There are 3 ways to turn a row about zero (a turn may also mirror it). The second row of each pair is the first, turned, with some noise. The first 27 pairs use one turn. New pairs use 3 turns, one after the other, and a turn may come again.
Some pairs, each with its turns in order after it:
-1.67 -2.35 -0.59 1.51 0.58 -0.16 -1.71 -0.31
-0.78 -2.65 -0.17 -1.03 -0.93 -0.73 0.79 1.89 => q85

-0.64 -0.14 -1.21 -0.75 0.14 -2.67 0.43 -1.87
-1.73 -0.40 -0.92 -0.42 -1.27 0.89 1.99 -1.49 => q85

-1.26 3.21 1.88 -0.11 -2.19 -0.82 0.25 -1.67
-2.22 -0.60 3.32 0.23 -1.40 0.56 -0.45 -1.70 => q443

-1.63 -2.55 -2.86 1.78 -1.79 1.69 -2.77 0.00
0.19 -1.87 0.48 -2.18 4.79 -1.67 -0.39 0.54 => q855

2.55 1.38 1.19 2.17 2.52 2.16 1.33 1.82
-1.05 -1.95 0.66 -0.93 3.07 -2.33 1.67 2.78 => q443

2.07 -2.17 -1.65 0.71 1.09 -1.93 3.17 1.86
-0.64 -0.19 -1.33 5.15 1.04 -0.28 -0.70 1.07 => q855

2.55 0.39 -1.13 0.05 2.58 2.22 -2.63 1.52
-3.68 -2.69 -0.02 -0.88 -1.11 -1.75 0.84 1.18 => q855

-1.44 -2.21 2.95 1.48 -3.13 0.83 2.19 1.44
-0.95 1.90 1.90 2.81 0.41 -2.17 1.27 3.52 => q85

0.49 1.53 -2.97 -0.07 -1.26 -0.49 -0.33 -3.10
-2.59 0.16 -3.14 -0.99 -0.84 -0.53 -0.75 -2.47 => q85

-2.99 2.44 3.13 2.00 1.20 -2.12 -2.31 0.39
-1.13 4.93 1.74 -2.35 -0.16 -0.02 2.27 -1.04 => q855

0.45 -1.62 -0.41 2.13 -1.92 1.50 0.51 -1.68
1.63 -0.27 0.65 -2.79 -0.48 1.06 -1.73 1.03 => q443

-3.18 -1.28 -2.40 0.38 -0.75 -0.06 -2.66 -1.52
1.78 -0.71 0.52 -2.12 3.18 -2.20 1.12 -0.88 => q855

-1.91 2.79 -1.68 1.21 2.68 2.43 1.56 1.78
-2.38 -3.21 -2.16 -0.62 -0.01 -3.45 -0.41 0.69 => q443

-0.53 -1.82 -0.49 -3.05 -1.54 0.79 -1.84 -2.21
2.71 -3.08 -0.77 -1.72 0.67 1.26 1.77 -0.50 => q855

-2.23 1.62 -2.66 -2.69 -2.51 -0.02 0.81 2.91
-2.44 -1.13 -1.82 3.82 -1.66 1.35 -2.96 -0.26 => q443

-2.10 -0.58 2.24 1.35 0.53 2.11 -3.04 0.98
0.08 -1.23 -0.08 -1.26 3.49 -0.15 -0.97 -3.00 => q443

-2.35 -0.31 -1.62 -0.95 -2.73 -0.12 -0.58 2.94
-0.25 -1.61 -1.86 2.34 -0.06 2.09 -3.00 -0.91 => q443

0.81 2.73 -2.39 -1.28 3.08 -2.00 -1.74 -0.07
1.05 -1.98 -0.02 -2.78 0.02 1.49 -0.61 -4.22 => q85

0.76 -2.02 1.94 -2.86 1.91 -0.73 -0.94 -1.16
-0.13 4.06 -0.63 0.15 1.25 0.53 2.08 -1.00 => q443

-3.06 0.23 0.38 2.54 -1.33 0.93 2.19 0.82
-1.20 -4.13 -0.80 -1.75 -1.14 1.55 -0.39 -0.57 => q443

0.63 3.09 -3.22 -0.69 -1.31 -1.43 2.66 2.82
0.61 4.03 1.37 -2.69 -0.90 -0.88 0.71 -3.39 => q85

2.62 -2.41 -2.02 2.57 -0.31 -1.65 2.01 -3.21
0.23 -0.25 -4.09 2.47 1.90 -0.93 -2.30 -2.54 => q855

0.57 2.31 2.68 0.40 -3.16 2.26 0.66 2.40
-0.47 1.06 1.26 -2.09 -1.59 3.29 -2.87 2.77 => q855

0.26 2.81 -2.53 -0.04 -0.93 2.25 2.86 1.18
-0.74 3.96 1.01 -2.12 -0.43 -0.54 -2.31 -0.86 => q85

1.12 2.47 -1.81 -1.72 1.50 0.75 2.54 0.80
0.89 2.75 0.99 -1.52 -0.53 2.11 -1.57 -2.15 => q85

-1.71 -0.72 2.22 -0.61 0.15 -0.74 2.88 1.35
-0.49 1.48 3.12 1.82 -0.21 1.33 1.36 0.96 => q85

1.67 0.66 -0.84 2.11 -0.38 -1.87 2.90 0.50
-0.30 2.18 -1.65 2.47 -0.09 -0.35 -1.97 0.78 => q855

New pairs. What belongs after each?
1.58 -1.00 0.99 -2.34 0.25 0.03 -0.33 -0.73
0.54 -0.78 -0.65 0.30 -1.09 1.68 1.24 -2.17 => q443 q443 q443

-1.28 -1.35 -0.23 3.10 0.16 -3.09 -2.15 -1.29
-1.10 4.24 2.70 0.03 -0.78 -1.14 0.77 0.25 => q85 q85 q85

2.91 2.10 -0.33 0.41 1.06 0.70 1.02 3.08
-2.24 2.52 -1.71 -2.90 0.86 0.15 0.81 0.45 => q85 q855 q85

-0.74 -0.37 1.60 1.54 2.81 1.37 -1.08 -1.07
-2.88 1.24 -1.51 0.99 1.68 1.16 -0.03 -0.23 => q855 q443 q85

2.04 -3.14 1.79 -0.05 -0.61 0.26 1.08 -2.47
2.62 2.90 -1.12 -0.84 -0.63 0.37 1.70 -1.88 => q855 q855 q443

-1.37 -3.21 1.42 2.05 1.88 -0.77 1.87 0.70
1.64 0.10 3.10 1.37 -1.05 -1.36 0.64 -2.47 => q85 q85 q85

2.63 -0.22 -2.91 -0.63 -0.01 -0.43 -3.18 -2.93
-2.97 0.65 -1.24 0.29 -2.62 1.33 -3.10 2.68 => q855 q85 q443

-0.73 -2.82 -2.52 -1.57 -3.14 2.25 -2.24 -0.21
3.58 -3.70 -0.98 0.67 -2.67 -0.92 -1.76 0.12 => q85 q443 q443

-0.30 2.29 1.51 0.75 2.67 -1.79 -1.08 0.11
-1.52 -1.32 0.64 -1.63 -1.68 -0.75 0.87 -2.77 => q855 q85 q443

2.41 -1.49 2.99 -1.65 -0.40 2.06 -1.86 1.44
-2.07 -2.49 -0.19 -2.89 0.55 2.80 1.37 -1.21 => q443 q85 q855

-1.69 -1.15 0.60 -2.67 1.22 -2.66 0.27 1.68
-2.62 1.30 0.98 -3.01 -0.55 -0.22 -1.38 1.68 => q85 q85 q855

2.00 -1.98 1.92 -1.88 3.21 -0.18 -1.82 -2.95
2.76 1.13 -3.65 -0.47 0.84 -0.74 1.92 -3.15 => q85 q855 q443

2.18 0.10 0.38 -0.26 -2.82 1.25 2.17 -2.78
-0.20 0.30 1.27 4.26 -1.22 -0.94 1.37 -1.48 => q85 q855 q443

-0.55 1.63 2.25 -0.35 -2.86 -1.18 -1.89 1.72
-1.78 -2.45 2.81 -2.31 -0.08 -0.48 0.66 0.85 => q855 q443 q85

-3.07 1.56 2.02 1.69 -1.67 0.00 -1.12 -2.32
-2.51 -0.90 3.05 0.99 1.70 -0.34 0.53 -2.60 => q855 q443 q85

0.39 -0.28 1.76 2.82 0.60 2.15 -2.12 0.53
-0.29 -0.58 2.04 -0.47 0.51 2.33 -1.36 3.18 => q855 q85 q85

-0.34 -2.07 3.18 0.59 -0.62 2.27 -3.03 -1.41
-1.96 -2.35 4.10 -1.45 0.35 -1.32 -0.76 1.23 => q855 q85 q855

-1.42 -1.32 1.48 -0.13 2.06 0.55 1.71 -1.53
-2.94 -0.43 -0.25 -0.92 -0.30 -1.32 -1.44 -0.66 => q443 q85 q443

-1.31 1.77 -2.26 -0.75 -1.03 3.02 2.28 1.78
-3.56 -3.09 1.87 1.35 -1.08 0.02 0.22 -0.50 => q85 q443 q85

1.69 0.09 -1.00 2.90 2.63 -2.58 -2.48 -1.54
0.72 -0.03 -0.21 -1.52 1.80 -3.88 -3.55 1.45 => q443 q855 q855

1.02 -0.19 2.85 -0.59 -0.59 1.44 -2.98 2.39
-0.11 -1.29 -0.89 1.35 -0.98 -0.72 3.21 3.35 => q85 q443 q443

1.56 2.13 0.05 -2.66 1.87 2.34 -1.31 -1.63
-1.55 -0.50 -0.66 0.67 -0.88 2.64 3.96 1.13 => q85 q855 q85

-0.40 0.01 1.54 -3.11 2.41 2.35 2.40 2.74
3.48 -4.16 -0.84 0.22 0.57 -0.97 -1.60 -0.40 => q85 q85 q85

2.99 1.74 -2.34 1.35 -0.51 -1.47 2.65 -2.66
1.19 0.33 2.23 2.52 -2.78 0.58 -0.50 -3.86 => q443 q85 q85

-3.23 -0.61 -0.62 -1.84 0.72 2.89 -2.85 -3.02
1.07 0.84 2.11 -0.74 -4.55 -1.05 -3.06 1.82 => q855 q443 q855

-1.09 -1.64 -0.12 2.33 -2.86 -1.18 2.28 3.00
-1.27 -1.22 3.66 -2.61 -1.85 0.06 2.74 -0.03 => q85 q85 q443

-0.94 -1.41 3.10 0.77 2.60 -2.83 2.12 0.89
-0.92 -3.96 3.34 1.11 -1.19 2.38 0.75 0.21 => q85 q443 q855

0.24 2.53 2.12 2.39 0.38 2.82 0.10 -1.57
-0.04 -0.72 -0.56 3.40 2.94 1.52 2.22 -1.08 => q85 q85 q855

